The rows come from 4 hidden closed curves, with some noise, and rows from the same curve form a group. Each curve winds through 6 dimensions. The rows are also pushed far along 4 directions, which tell nothing about the answers.
Known rows, each followed by its group:
[ 10.7  -8.7  15.6 -19.4  13.6  15.4 -10.6  17.6 -12.1  40.0  25.7   1.6
  12.2  -4.0  -6.2  11.4  -5.0   8.1] : T
[  1.4 -17.7  44.9 -38.6  14.1   6.9  -9.9  15.8 -34.4  37.1  17.9  15.1
  17.0  35.2   5.4  -4.2  -9.1  23.8] : T
[ -9.4  -0.2   5.7  -4.8  -8.8  -5.2  -9.0   8.1 -14.3   0.4  -6.8  17.1
  15.4  22.3   2.5   8.1  -7.5  13.1] : Y
[-5.6  3.2 -0.2  4.7 12.6  7.2 -4.3 12.7 -2.9  4.0  0.8 -5.9  6.1 -3.0
 11.1 -5.9  5.6  1.6] : U
[ 23.1 -16.8 -30.7   6.1  45.2 -31.4  13.1  22.7  -5.2   0.8 -10.8 -13.4
  -1.6 -19.6  25.1  25.1  31.6 -35.8] : U
[-10.3  38.2  -8.7  -2.5  -8.3  -0.5   5.9 -11.9  -8.6 -19.6  -0.7  13.9
 -11.5  29.3   0.8  10.5  18.4  43.9] : Y
[ -0.4   0.3  11.4  -5.7 -10.6   2.9   3.1   3.3   6.7  14.2  14.1  -1.7
  -1.4  -8.1   6.2  -0.6  -2.0  15.5] : T
[ 12.2   1.5 -23.4  11.8  12.1 -26.4   4.8  -9.4  11.5 -16.9  -0.9  -2.5
  -4.3 -19.8  11.6  19.5  13.0  -2.6] : Y
[  9.3  21.8  -6.9   2.0 -20.8  20.0  -1.4 -20.7  10.7   9.4  11.2   4.4
 -19.4 -10.8 -24.0   9.0  -7.8  16.7] : T
[ -2.1  19.1 -17.8  -0.2  34.1 -31.3   5.8   5.7 -20.9 -23.1 -19.5  17.5
  -7.3  24.2   2.9  36.9  29.3  15.9] : U
[  6.1   6.8  -3.6   1.2 -23.8  16.0   1.8  -8.4   7.7  -0.2  -4.8   3.0
 -11.3  -2.1  -5.2  -5.8  -6.7   2.2] : U
[  0.2   2.5   2.1  -4.2   2.4  -8.7  12.1   1.9   3.1 -12.0 -11.1   3.4
 -14.5   0.5  10.6   4.0   7.2   6.9] : U
[ 15.3   0.4   4.8  -9.0 -15.6  21.0   4.3   4.1   6.7  26.7  10.8  -9.9
 -10.8 -13.6  -5.4  -4.0  -5.0  -3.4] : M
[  5.9 -27.3  17.2 -21.2  10.6   4.4  -7.1   6.7 -18.0  12.8   8.3  11.9
  24.8  21.0   8.6   1.4   1.2  -2.5] : Y
[ -6.2  15.3  -5.0   1.9   6.2 -21.9  -1.7 -10.5  -7.0 -24.2  -7.5   2.1
  -3.4  16.6  -6.7   9.1   7.6   9.9] : M
[-18.3 -14.4  22.0   5.3 -16.2  23.5 -25.3   6.4  -7.4   0.1  -6.8   2.7
  31.5  13.9   7.2 -36.2 -25.1  -7.5] : U
[  9.0 -19.9  -5.5  -3.0   6.6  -2.3   3.7   0.7   3.0  13.2   6.8 -12.4
   7.9 -10.1 -14.1   4.4   9.8 -32.0] : T
[  2.0  -8.9  19.8 -20.9   8.0  16.5  -8.4   9.4 -20.3   9.9   0.0  19.0
  13.9  25.6  11.5   4.8  -4.1  14.8] : M
[  2.8  17.1 -15.3   7.5   5.0   4.1   0.6  -4.3   3.7 -16.8  -3.1  10.4
  -5.8  -2.3  16.5  12.6   5.0  22.2] : T
[  3.2  -5.8  -1.9  -4.2   9.2 -26.0   2.0  -0.2 -13.7  -2.0  -3.1  11.5
   0.2  13.1  -2.0   7.5   4.6  -1.2] : M
[ -2.7  -8.7  -1.0   2.1  13.6   4.8   4.7  14.7   0.5  24.9   2.8  -3.6
   2.6 -15.1  -4.1   4.4   5.7 -11.1] : U
[ 32.4  16.1 -21.7 -13.5  37.8  -7.3   6.2 -10.0 -10.5  28.5  25.5  -2.3
 -21.2 -14.5 -26.3  43.9  22.7   4.2] : T
[-23.3  -3.1  31.2  -4.4 -36.6  28.0  -1.6   1.7  -1.1   5.5  -0.1   1.6
   4.8  21.9  -4.1 -44.6 -25.4   8.7] : M
[  5.8  14.4  -4.2 -11.1  10.7   3.9  10.8  -2.7  -0.9 -12.2   3.1   9.2
 -13.2   8.9   0.2  19.9  10.9  21.3] : T
[  3.4  12.6  -9.8  -4.5  26.6 -35.9   4.7   5.1 -12.2 -38.2 -11.9  12.2
  -4.9  20.2  23.2  27.5  18.5  19.6] : Y
[ -1.1  24.1 -41.9  27.1  22.1 -27.7   5.5   3.3  -0.3 -30.9 -19.0  -5.5
  -8.1  -4.3  21.8  21.6  22.9  -2.8] : Y
[-11.0   1.6   8.5  -6.1   6.2  10.0   6.5  13.9  -6.9  12.7  -8.2  15.3
  -3.1   7.6  -5.9   9.9   0.1   9.9] : U
[  3.0   5.2  22.4 -26.3 -14.9   3.1  -1.5  10.8  -6.8  57.1  32.0  10.6
  -3.0  -0.6 -36.2  27.7 -12.1  29.4] : Y
[  5.9   2.9  10.4 -15.2  -1.7  -3.2   1.3  -6.4  -4.2  10.0  12.1   1.4
  -7.4   6.7 -23.4   8.6  -0.7   6.3] : Y
[-19.9   1.5  28.6  -4.8 -27.4  -1.5 -13.8   0.6  -6.7 -11.1  -9.6   2.2
  10.2  29.4 -13.3 -23.2 -18.2   6.7] : M
[ 21.8   1.6 -14.4  -2.4  31.8   1.6  -6.5   7.9  -8.2  25.7  16.8  -4.5
   2.0 -18.3   2.1  23.2   9.4  -4.9] : T
[-15.3  24.3 -42.5  56.5   1.7  -3.2  -1.7 -18.5  22.9 -58.9 -36.3 -15.7
  -7.3 -22.3  26.3 -24.9   8.9 -18.8] : U
[-12.3   8.8   3.2  -3.8  17.4  -4.7  -0.1  -2.3  -6.1 -11.9   6.4  -7.5
   8.1  13.7  -4.0   4.5   9.6   6.9] : M
[ -1.9  10.5  16.6 -15.3 -16.8   6.0   1.8  -6.5   7.5   1.4  13.7  -3.2
  -7.2   6.3 -18.2   6.6  -6.8  19.6] : M
[  3.5   2.6 -13.1   9.6  18.5  -8.7  -7.9   9.9  -4.2  -5.3  -2.2   3.3
   3.2  -8.9   0.7  13.1  -2.6  -4.2] : U
[ -3.8  12.3  -1.5 -11.3  20.6 -12.7  15.7  -1.7  -3.3 -13.0   4.2   1.6
 -10.9  10.6   0.9  18.0  22.3  19.0] : T
[-31.1  -3.2   5.0  21.2   2.5   0.4  -5.7  12.5  -2.5 -35.1 -36.8   7.8
  14.3  13.4  23.8 -23.0  -6.9  -5.7] : U
[ 13.9   0.9  14.2 -26.0   2.3  20.1  -0.8  -0.3  -9.1  42.1  24.1   9.1
  -4.2   1.6 -16.1  19.1   0.4  21.3] : M
[ 10.1 -23.0 -11.0  -5.9  45.3  -4.6   3.6  26.1 -19.2  21.4  -4.8   1.7
  16.5   0.3  17.9  17.9  21.8 -24.1] : U
[ -7.9  19.1  -6.0   7.6   4.1  -4.5  10.9  -6.4   2.3 -19.7  -3.2   9.2
 -16.8   3.2  11.6   0.2   5.8  24.6] : M
[ 22.5 -35.8 -15.5  -3.8  34.4 -20.2   8.0  20.6 -10.2  10.2   0.4  -1.5
  12.0 -10.4  31.1   9.8  12.8 -34.0] : M
[-20.8   5.8  12.7   9.1 -18.1  -4.5 -14.0   1.5  -5.2 -26.8 -23.9  -3.4
   8.6  25.4   1.7 -28.6 -12.0  -3.3] : M
[ -1.7 -22.3  -9.2  15.0 -16.2  11.8 -10.2  19.1   1.7  29.8  -6.1  -9.7
  25.1 -17.5   1.2  -9.8 -18.0 -38.1] : Y
[  5.8  -0.3 -24.6  12.3  21.1  -3.3  12.3  -5.3   2.3 -25.8 -15.5  -3.3
  -2.4  -1.9  34.0  -0.4  19.5  -9.5] : T
[  2.3  -8.1 -17.0  28.3  -9.1  -7.4 -15.9   7.1   8.2 -38.8 -41.2  -3.9
  10.8  -8.5  34.7 -18.0  -5.0 -29.5] : M
[ -9.0 -13.0  -0.3  18.7 -10.6   4.9 -13.6   4.4   9.1 -11.6 -18.9   5.0
  16.8 -14.2  15.7  -9.8 -26.9 -12.9] : Y
[ -3.8   6.2   2.0   6.5  -4.5  -2.9  -9.1 -13.5  -4.6   2.3  -2.5  -1.0
   3.0   2.5  -0.2 -14.5  -1.8   2.1] : T
[ -4.7  -2.3   2.9   1.6  15.1  -8.9  -0.8   3.3  -5.6  -2.6  -1.9 -13.0
   2.7   3.5   5.1 -12.0   7.9  -9.3] : T
[-13.5  10.6   8.2   3.4 -36.7  12.7   0.6   6.8  10.1   5.2   2.4  -8.9
  -1.1   3.5  -1.2 -20.6  -7.0  10.4] : Y
[  1.1  18.8   2.0 -13.4   6.6  -4.7   2.3  10.9 -14.7  16.2   7.7  12.7
 -10.1  15.5 -20.9  28.0  10.3  24.1] : U
[ -1.6 -16.3   1.8  -3.6   3.8   0.2  -8.6   6.6 -16.1   7.2  -6.1   2.8
  21.2  19.2  -1.4  -2.9  -0.7 -19.1] : Y
[ 28.0 -11.2 -14.2 -12.2  17.0  -8.4  11.7   7.1  -0.5  41.9  27.9 -26.1
  -8.0 -22.1 -20.0  17.5  21.3 -31.0] : Y

New rows. What belongs after each?
[-18.9  24.7  52.7 -37.0  -5.1  20.1   1.1   6.6 -18.8  13.6  17.7  15.9
 -12.2  38.4  -5.8  -5.0 -10.1  66.9] : T
[-21.7  -4.3  -1.7  21.2 -10.4  -4.8  -2.9  13.6   3.6 -43.5 -42.1  -6.4
  10.0  13.5  31.8 -31.3  -1.9 -20.9] : U
[-22.5 -53.5  33.4   4.7 -37.2  10.5 -14.4  20.1   6.7  -4.8 -18.5  -9.7
  46.2   9.3  28.2 -58.5 -27.7 -40.7] : T
[  9.0 -10.5   7.5  -1.9 -18.3  12.2  -3.1   4.0   6.5   1.5  -4.5 -14.8
  -3.2  -4.4  -4.3 -21.7 -15.1 -25.8] : T
[ -8.2 -24.7  20.7  -2.7 -45.6  20.5   3.3  -1.1  22.5  19.0   6.4 -18.6
   6.7 -10.8 -19.8 -35.7 -16.0 -29.4] : T
[  8.6  28.2 -45.5  24.5  -0.5  -6.8   6.4 -29.5   9.7  -7.0  -2.2  -5.4
 -14.4 -16.0 -19.9  19.3  20.8  -4.5] : Y
[ -8.8  -4.8   6.9   3.3   2.0  -4.8  -4.2   2.6 -12.5  12.1  -1.2   8.2
   6.8   8.9   0.6 -11.8  -0.7   1.7] : M
[  9.6  14.3  -8.9   9.0 -27.9   8.0  -4.2 -12.6  15.6  -4.7  -0.4  -2.3
 -16.4 -15.3 -11.2  -2.6 -14.6   3.4] : T
[ -2.8   3.9   6.3  10.6 -55.8  38.6 -11.4 -16.4  20.6   5.2  -0.8  -0.2
  -3.2 -10.2 -21.2 -27.8 -30.6  -3.6] : T
[ 19.0  -9.1  -8.8 -11.1  20.8 -12.1   6.1   3.1  -3.7  33.7  29.0 -12.7
   3.3 -15.6  -9.2  19.1  25.7  -9.3] : Y
[ -8.2 -11.8  16.9  -4.8 -13.7  -0.5   0.8  18.7   2.8  12.3  -3.5 -10.3
   2.2  -0.2  -0.1 -15.2  -2.6 -10.8] : U
[ -1.8  13.1  19.8 -13.6  -7.4  -1.0  -3.3   3.9  -2.4   3.4  10.8  -5.8
 -12.2   7.0 -25.3   2.0  -8.2  11.3] : T
[-15.6  10.4  -3.1   5.9  -9.4   3.1  -9.2   1.9 -10.1   6.7  -2.8  12.9
  16.5  17.3  -0.7   4.0  -0.6  16.2] : Y
[  5.8  12.6  -2.3 -11.7  12.2   0.2   1.2 -13.3  -5.1  19.3  20.3  -5.0
  -3.6   0.8 -27.3  21.5  13.5   8.8] : M
[ 3.7  1.1  3.3 -7.8 -4.7 -0.6  1.1 -3.8  5.6 -7.0  4.3 -6.1 -0.5 -0.4
 -4.7  7.4 -0.5  0.5] : M
[-14.0  -8.6  15.4  -6.8   0.3   2.5  -1.5   3.3  -6.1 -12.2  -7.0   3.3
  13.3  22.7  -3.9  -8.3   0.7  -2.2] : T
[ 10.9  -4.6 -15.2   1.4  15.6 -19.3   7.6   2.1   2.2  -5.0   1.6   2.1
   1.3 -10.5  18.1  19.1  14.9   0.6] : T
[-14.0  23.8  -3.9  10.3  -1.3   9.2  -1.0  -5.9   4.7  16.7  11.0  -9.3
  -7.3 -10.9 -23.3   2.0   0.2  13.0] : Y
[ 11.5 -11.1  12.3 -23.0   4.8 -13.7  11.6  -1.2  -1.5  30.4  22.8  -9.0
  -6.7  -3.0 -25.8  13.6  11.4  -4.0] : T
[ 19.4  -8.4   3.6 -12.4   6.8  -0.7 -15.4  11.3 -12.0  14.4  14.7   1.8
  10.5   0.3  -3.4  11.4  -8.4  -3.7] : U
[ 15.7  12.5   2.4 -18.9  21.7  -7.2   7.0   3.9  -9.2   8.1  12.3  -6.3
 -20.6   3.3  -9.7  18.8  10.5  10.9] : T
[  0.4 -12.2  -5.0  15.9 -37.6   9.7  -4.2  -9.1  20.2 -28.8 -18.2  -1.2
   6.0  -4.2  20.8 -27.0 -16.7 -16.8] : Y
[ 16.5  19.7 -23.2   3.4   6.6  14.0  14.2  -8.7  13.6   3.6  11.6  -6.3
 -23.6 -22.1  -8.2  19.5  12.9   5.5] : T
[  0.5  -3.2  21.9 -16.2   7.9   3.8   2.4   4.0  -3.8   7.0   9.8   4.7
  -3.7   3.3   9.5  -1.4  -2.1  19.6] : U
[ 30.7 -10.0 -17.5 -13.1  37.7 -25.1   1.7   9.0 -14.7   1.4   4.1  10.5
   1.1  -1.6  17.1  39.7  15.7  -3.9] : T
[ -0.2 -38.7  43.3 -19.9 -32.3  17.6  -0.2   5.7  12.0  48.0  18.8 -13.2
   8.9 -15.1 -13.8 -32.4 -20.4 -17.5] : U
[  0.1   4.6  20.7 -10.5 -23.8   7.2   3.5  -1.0  12.5   3.4  10.0  -5.9
 -16.4  -7.6 -16.7  -7.5 -19.5  10.1] : Y
[ -9.4 -16.5  10.7  16.8 -21.6   3.4 -18.7  18.3   5.1 -28.2 -33.1  -3.6
  19.9   3.7  32.0 -32.8 -20.1 -21.9] : M
[  1.6 -15.3 -16.6  15.6  20.9   0.9  -1.3   4.6  -2.4  -8.8 -11.0   5.5
  16.3  -7.5  31.9  -4.3   6.7 -16.1] : M
[ -4.7  -1.7   6.5   4.0  -7.6 -15.9 -12.9   2.6  -0.6  -8.9  -3.9   1.4
   6.3   0.5  -7.8  -3.2 -11.3  -2.1] : U
[ 13.3  18.6   1.8  -9.9  -5.9  13.3   2.8 -13.2   4.2  20.0  22.9  -1.3
 -17.4  -8.7 -12.4   8.3   4.2  23.5] : U
[ 18.9 -13.6  -7.7  -5.7  32.6 -28.2  -8.2  20.7 -13.3  -4.0 -12.2   4.7
   8.3  -1.1  25.4  25.6  15.7  -8.5] : M
[ -2.9 -13.6  12.4  -5.3  -8.7  -0.4 -14.3   1.1  -7.0  10.1   2.4   6.9
  18.8   6.0  -5.2  -4.1 -11.6  -3.0] : T
[ -5.0  -9.4  12.3  -2.7  -9.6   2.0 -14.9  -4.8 -12.4  -7.9 -11.4  19.5
  16.7  21.7  17.0  -9.8 -13.9  10.7] : T
[ 21.8 -21.3 -31.0   6.5  29.2  -9.0   8.7 -10.2  -3.1   4.1  -3.1  -1.9
   9.9 -12.2  14.8  13.2  24.4 -35.2] : T
[-21.6  23.8  -0.5   8.0  -4.3   5.9  -6.6   8.3  -8.3  -0.2  -8.3  11.7
   4.1  13.7  -3.0   7.5  -8.3  26.3] : Y
[  5.4 -45.9  35.9 -29.0 -24.6   3.4 -12.4  22.1  -9.4  33.0  10.6   8.5
  29.9  11.8  -1.7  -7.6 -26.8 -15.3] : Y
[ 13.7 -25.5 -23.0  14.8  -9.3 -12.6   7.0   4.0  16.9  25.7  -7.0 -17.5
  -2.5 -35.9 -19.5   2.9   5.0 -55.1] : U
[-10.6 -14.9 -11.3  20.0  -4.1   5.5   2.2   2.4   2.6  -5.7 -28.5  -8.8
  13.7   1.0  14.5 -23.0  11.5 -35.7] : U
[ -2.2  10.3  -0.3   3.1  -7.0 -15.5  -9.1   4.2  -3.6 -11.5  -5.0  -5.1
   0.1   7.5  -1.8  -0.7   3.9   1.3] : U
[ 23.2  11.1 -46.1  31.5   0.2  16.2  -1.2 -14.9  23.6  12.1   7.0 -21.4
 -10.7 -52.3  -6.0   5.7   5.4 -28.6] : T
[  0.4  -3.6  11.8 -13.3   1.5  25.0   0.0  -0.5   0.4  22.2  19.4  -1.1
   8.8  -1.4  -6.6   2.3  -0.9   9.4] : M
[ -6.5  24.1 -19.1  22.5  -3.2 -15.6   5.9 -23.0   5.9 -48.3 -26.7  -0.6
 -18.2   7.2  17.8 -10.1   7.8   7.0] : T
[ 18.6 -46.2  -6.2   3.7 -21.5   5.1  -3.1   9.7  12.3   8.5  -1.0 -16.9
  23.8 -18.3  21.8 -26.2  -5.0 -52.8] : Y
[  7.5  17.5 -16.5  13.4   6.5  -2.6   0.1  -2.1   9.4 -12.4  -1.4 -22.7
 -16.5 -18.5 -12.7  -1.4   4.6 -16.2] : T
[ -6.2 -16.1  23.9  -9.5  -3.8 -15.8 -18.5  14.1 -10.1   2.9   2.0   5.3
  17.7  10.4  -6.3  -3.8 -17.4  -2.1] : U
[ 11.5  -3.4 -13.2  -0.3  29.3  -0.5   0.9   9.4   0.7  -7.6   0.1  -7.5
   7.0 -10.4  23.6  17.1  14.9  -4.5] : M
[  4.2 -35.4  31.4 -30.3   0.0  -3.9  -5.9  21.7 -16.8  10.1  10.3   6.8
  27.4  26.3  21.5  -8.5  -3.7   0.0] : Y
[ -6.8  -3.5   8.0   2.8   7.9 -11.7  -1.3   7.3  -3.9 -11.7  -5.6  -7.3
   3.6   5.3  20.5 -14.5   2.9   0.9] : T
[ 16.8   8.2 -25.0   6.9  12.5 -19.1  21.6 -10.6  12.8  -1.0  -3.6  -9.2
 -26.7 -22.6   0.1  21.6  26.2  -7.5] : U
[ 11.5 -13.4  18.0 -22.0 -22.0   1.0   0.5  -5.2   5.0  17.9  20.6   3.5
  -0.7  -1.0 -11.4   2.0  -5.9   9.1] : Y
[-18.2  20.0   0.1  10.2  -3.0   9.3   6.2  -2.0   7.1 -37.8 -16.1  -6.6
  -9.0  10.7  13.2 -16.2   3.8  10.4] : T
[-33.1  19.4  34.1 -17.9   6.5   6.8  -2.7   9.7 -15.1 -24.8  -2.5  14.3
   4.5  42.7  -3.3  -2.1   1.0  43.7] : T
[ 18.5  26.2 -39.0  21.1  -6.4  10.8   3.9 -31.2  18.0   0.0   2.9 -12.3
 -25.6 -30.3 -26.8  11.1   8.3 -12.9] : T
[ -4.3 -27.6  31.6 -29.7  26.8   4.8   9.4  22.5 -16.3  34.6   6.8  13.1
  10.2  10.3   6.5   7.4   2.9   7.1] : U
[  4.8  -0.3 -13.5  14.4   4.7   4.8  -2.7  12.8  10.1 -19.2  -9.7 -12.4
   0.7 -13.5  15.9  -6.2  -1.7 -17.9] : T
[ 18.7   3.6 -49.7  29.5  -6.5 -10.8   7.4  -9.6  18.0   3.9 -13.6 -16.5
 -12.0 -35.1 -16.2  12.9  17.8 -44.4] : U
[  6.2 -21.4  -0.5   1.1  17.1   7.7  -5.5   9.4  -7.9  12.0  -2.2 -15.5
  17.1  -3.5   8.7 -15.8   2.2 -34.7] : T
[ -9.2  -9.9  16.7 -10.0   9.4   0.6  -0.1  31.7 -14.5  -7.4 -16.3   6.0
   8.3  21.8  24.0  -6.0  -0.1   0.9] : U
[-24.4  18.2  -1.8  20.7  19.1 -20.0 -12.6 -12.9  -5.7 -61.3 -28.9  17.6
   4.9  20.8  21.8  -3.9  -2.2  21.8] : U
[ 11.5 -19.2   1.4 -11.3   6.9  10.8  -2.3  -0.2 -13.1  33.5  11.6   8.1
  12.7   2.4  -7.2   2.9   0.1 -12.4] : M
[ 10.4 -36.6  -0.9  -2.3   2.7  -3.5   9.0  21.9   8.3  40.0   1.0  -7.2
   3.5 -28.5 -12.0   6.6  -1.5 -42.8] : U
[ -8.1  12.8  -6.0   7.5   4.3 -15.0   6.5   4.0  -0.1 -14.5 -12.8  -6.8
  -9.4   4.4   6.8   1.0  17.6   5.4] : U
[  7.6 -44.3   6.5  -1.9  -5.7  -4.8 -16.1   7.2  -0.2  29.0   4.8   2.5
  35.2 -14.3  -4.1   0.1 -15.8 -33.7] : Y
[  6.9  19.6  -6.1  -6.1  32.5  -9.2   3.2  -8.0 -12.3  23.3  22.2   4.8
  -8.0  -5.7   0.2  27.3  21.4  30.5] : T
